The groups are shells around one centre, one inside the other: the same stretched ball of 6 dimensions in 8 sizes.
(in the rows, 128 means zero)
Some rows, each with its group after it:
[160 114 124 164 162 160  83 126 151 145 116 137 121]
J_500
[ 88  91 163 130 134 137 138 134  94 174 108 115  98]
J_573
[167 127 100  92 107 129 106  74 165 112 172 157 111]
J_264
[111 119 120 106 113 119 155 139 135 122 133 136 132]
J_246
[ 91 123 148 139 131 144 140 153  99 152 118 123 136]
J_264
[103 149 133 108 112 123 138 125 128 150 127 118 121]
J_500
[121  82 153 150 156 154 110 131 123 166 107 131  96]
J_500
[142 113  93 105 109  91 150 124 135 105 129 117 139]
J_19
[124  97 105 148 139 109 159 179 121 108  97 114 164]
J_246
[ 76 160 158 143 117 152 134 147  59 163 133 110 156]
J_279
[144 159 133 121 121 161  81  80 135 154 161 143 112]
J_787
[ 84 120 125 162 140 104 178 212  89 132  70  83 178]
J_115
[132 121  83 136 128  87 170 184 142  93  93 104 177]
J_264
[157 168 167 144 144 217  17  41 133 198 177 161  78]
J_573
[147  99  50  73  95  49 206 160 192  48 122 132 160]
J_573
[145 113 129 141 155 159  99 127 178 144 120 153 104]
J_115
[133 125 105 125 116 113 141 134 115 112 132 120 155]
J_787
[ 87 145 129  90  90 107 167 129 101 135 140 115 137]
J_573
[124 140 153 167 161 175  84 134 133 177 110 128 117]
J_264
[ 94 164 131 106 100 133 146 131 109 136 149 129 146]
J_115
[177 101  84 127 139 116 120 127 184  96 125 144 133]
J_246
[183  80  68 121 143  92 141 143 211  82 103 139 128]
J_279
[126 141 101 128 124 103 149 157 141 118 106 107 156]
J_787
[122  82 101 131 145  88 175 187 168 113  70 110 134]
J_115
[138 112 132 131 146 146 105 119 166 153 116 139  96]
J_264
[143 121  67 112 114  75 179 172 163  71 110 118 176]
J_787
[126 164 132 136 123 162 102 118 118 142 153 140 145]
J_19
[108 125 155 122 125 146 111 103 107 175 131 122  97]
J_19
[142  74  77 119 128  80 183 177 162  75 100 127 157]
J_500
[111  97 181 173 169 185  80 123  99 202 105 126  87]
J_279
[114 137 127 122 129 116 135 139 147 153 100 107 116]
J_573
[150 127  77  90  97  90 157 122 156  82 148 135 151]
J_787
[129 145 101 124 111 124 144 144 119 100 146 134 173]
J_115
[152 113  60 113 123  79 179 181 196  61 106 134 172]
J_115
[148 109 160 151 157 188  57  81 134 182 141 151  78]
J_19
[137 106 155 135 141 173  79  84 123 171 147 148  84]
J_264
[122 128 105  79  92 103 159 113 142 108 153 139 129]
J_500
[164  99 120 117 130 139  94  80 148 137 148 145  94]
J_19
[134 153 115 111 105 144 118 105 121 117 172 150 147]
J_500
[169 120 100 125 142 128 104 114 194 124 121 141 110]
J_246
[108 121 172 191 175 183  85 152 101 194  91 115 117]
J_279
[126 169 176 162 156 217  44  94 131 200 147 153  97]
J_573
[ 76 121 180 171 153 173 118 159  71 189 103 114 127]
J_279
[176 114 122 132 147 158  69  81 176 147 141 153  88]
J_19
[117 109 146 101 104 140 117  76  87 154 165 135  99]
J_279
[130 117  98  86 108  93 161 129 174 109 125 132 119]
J_279
[162 124 131 153 162 171  71 111 175 155 124 150 102]
J_19
[173 126  74 107 113 105 130 115 169  84 147 141 149]
J_246
[124 102 141 135 135 153 115 118 113 146 138 142 116]
J_264
[129  79  81 105 126  71 194 180 183  85  88 123 140]
J_573
[112 103 125 138 144 129 150 170 149 130 100 132 132]
J_115
[120 132  98 128 114  96 163 162 111 106 115 104 173]
J_246
[106 112 106 118 117  97 180 174 130 106 109 118 157]
J_787
[ 98 164 147 110 101 153 121 104  91 153 165 135 133]
J_500
[125  98 152 141 139 162 101 107 103 160 139 140 105]
J_246
[136 123 120 151 150 131 117 148 148 144  96 115 129]
J_787

New rows, each followed by its group:
[125 132 127 171 154 141 118 166 118 145  95 108 154]
J_500
[122  97 145 144 150 147 113 131 131 161 108 128 103]
J_787
[116  70 137 114 125 123 144 120 112 140 127 132 102]
J_573
[128 144 117  92  95 125 128  92 122 126 165 137 126]
J_264
[134  88  95  97 111  93 168 136 148  94 131 136 133]
J_246
[127 114 113 123 135 111 143 148 162 132  99 119 121]
J_264
[160 128 109  94 103 135 103  67 140 119 179 154 113]
J_246
[ 92 147 130 104  90 121 155 125  75 130 155 120 153]
J_115
[151 103  73  93 100  79 169 131 145  73 141 130 156]
J_246
[127 107 119 181 174 135 132 199 154 136  65 113 151]
J_573
[163 135 145 120 133 175  51  45 150 175 165 153  70]
J_279
[100 165 181 181 167 198  71 138 113 209 104 120 112]
J_573
[142 128 133 137 128 149  93  96 105 151 144 126 121]
J_500
[104 110 126 105 102 119 159 128  93 121 149 132 140]
J_500
[104 116  95 123 118  76 193 192 126 103  86  94 170]
J_264
[111 152 153 127 115 177 100 100  92 154 173 152 130]
J_573
[113 146 160 157 143 175  87 119  98 179 129 125 121]
J_787
[164 128 101 139 144 130 105 128 174 124 116 131 130]
J_264
[120  98 123 133 139 111 144 150 137 142  92 109 119]
J_246
[101  86 111 156 158  91 186 224 150 122  45  94 153]
J_573
[136  96 100 101 104 101 156 121 119  99 146 133 140]
J_246
[168 110  79 128 130 107 134 139 165  89 124 133 152]
J_246
[110 103  58  99  94  37 239 210 127  47  98  98 206]
J_573
[123 111 134 135 146 133 122 137 153 156  99 122 104]
J_246
[130 118  99 110 107 109 156 136 122  98 143 133 157]
J_787
[145  91 121 103 127 122 121  97 162 138 131 139  85]
J_279
[147 108 127 110 127 143 104  89 154 140 148 152  93]
J_787
[117 117  98 116 114 102 174 166 133  94 123 129 165]
J_246
[122 137 141 156 146 166 103 140 123 152 126 136 136]
J_246
[193 156 100 111 122 159  63  58 185 120 181 168 112]
J_573
[101 126 113 100 101  98 174 146 115 116 127 117 146]
J_264
[120 121 147 167 164 158 103 152 137 170  91 119 117]
J_264
[176  81 101 114 125 131 108  87 150 106 159 158 113]
J_573
[122  92 129 155 154 123 135 161 127 147  84 107 126]
J_246
[147 171 105 130 118 137 107 118 134 121 147 128 158]
J_279
[ 93 139 128  99  95 120 160 130  97 127 150 128 144]
J_500
[ 96 128 105  84  79  89 191 141  94  96 151 121 164]
J_573
[120 118  70 109 106  66 204 191 142  68 105 110 189]
J_246
[120 162 121 119 121 135 126 132 150 136 131 131 136]
J_264
[124 125  95 130 134  84 164 177 162 119  75  94 147]
J_573
[129 166 142 120 126 168  87  95 152 162 152 148 106]
J_19
[126 121 136 110 111 140 114  90 104 146 157 136 112]
J_787
[120 103 114 153 150 110 153 183 138 129  77 104 147]
J_787
[138 133  84 126 120 104 158 165 149  86 123 128 176]
J_246
[ 99 110 162 139 135 160 118 125  94 168 130 132 111]
J_246
[124 120 117 145 143 131 138 166 147 125 106 129 146]
J_787
[ 98 145 155 124 120 149 116 113 101 172 134 121 113]
J_264
[133 107 139 121 136 143 106 102 147 159 127 137  88]
J_246
[112 114 129 134 127 119 140 142 102 143 111 107 135]
J_787
[ 89 139 166 154 147 150 114 145 106 194  91  99 110]
J_573
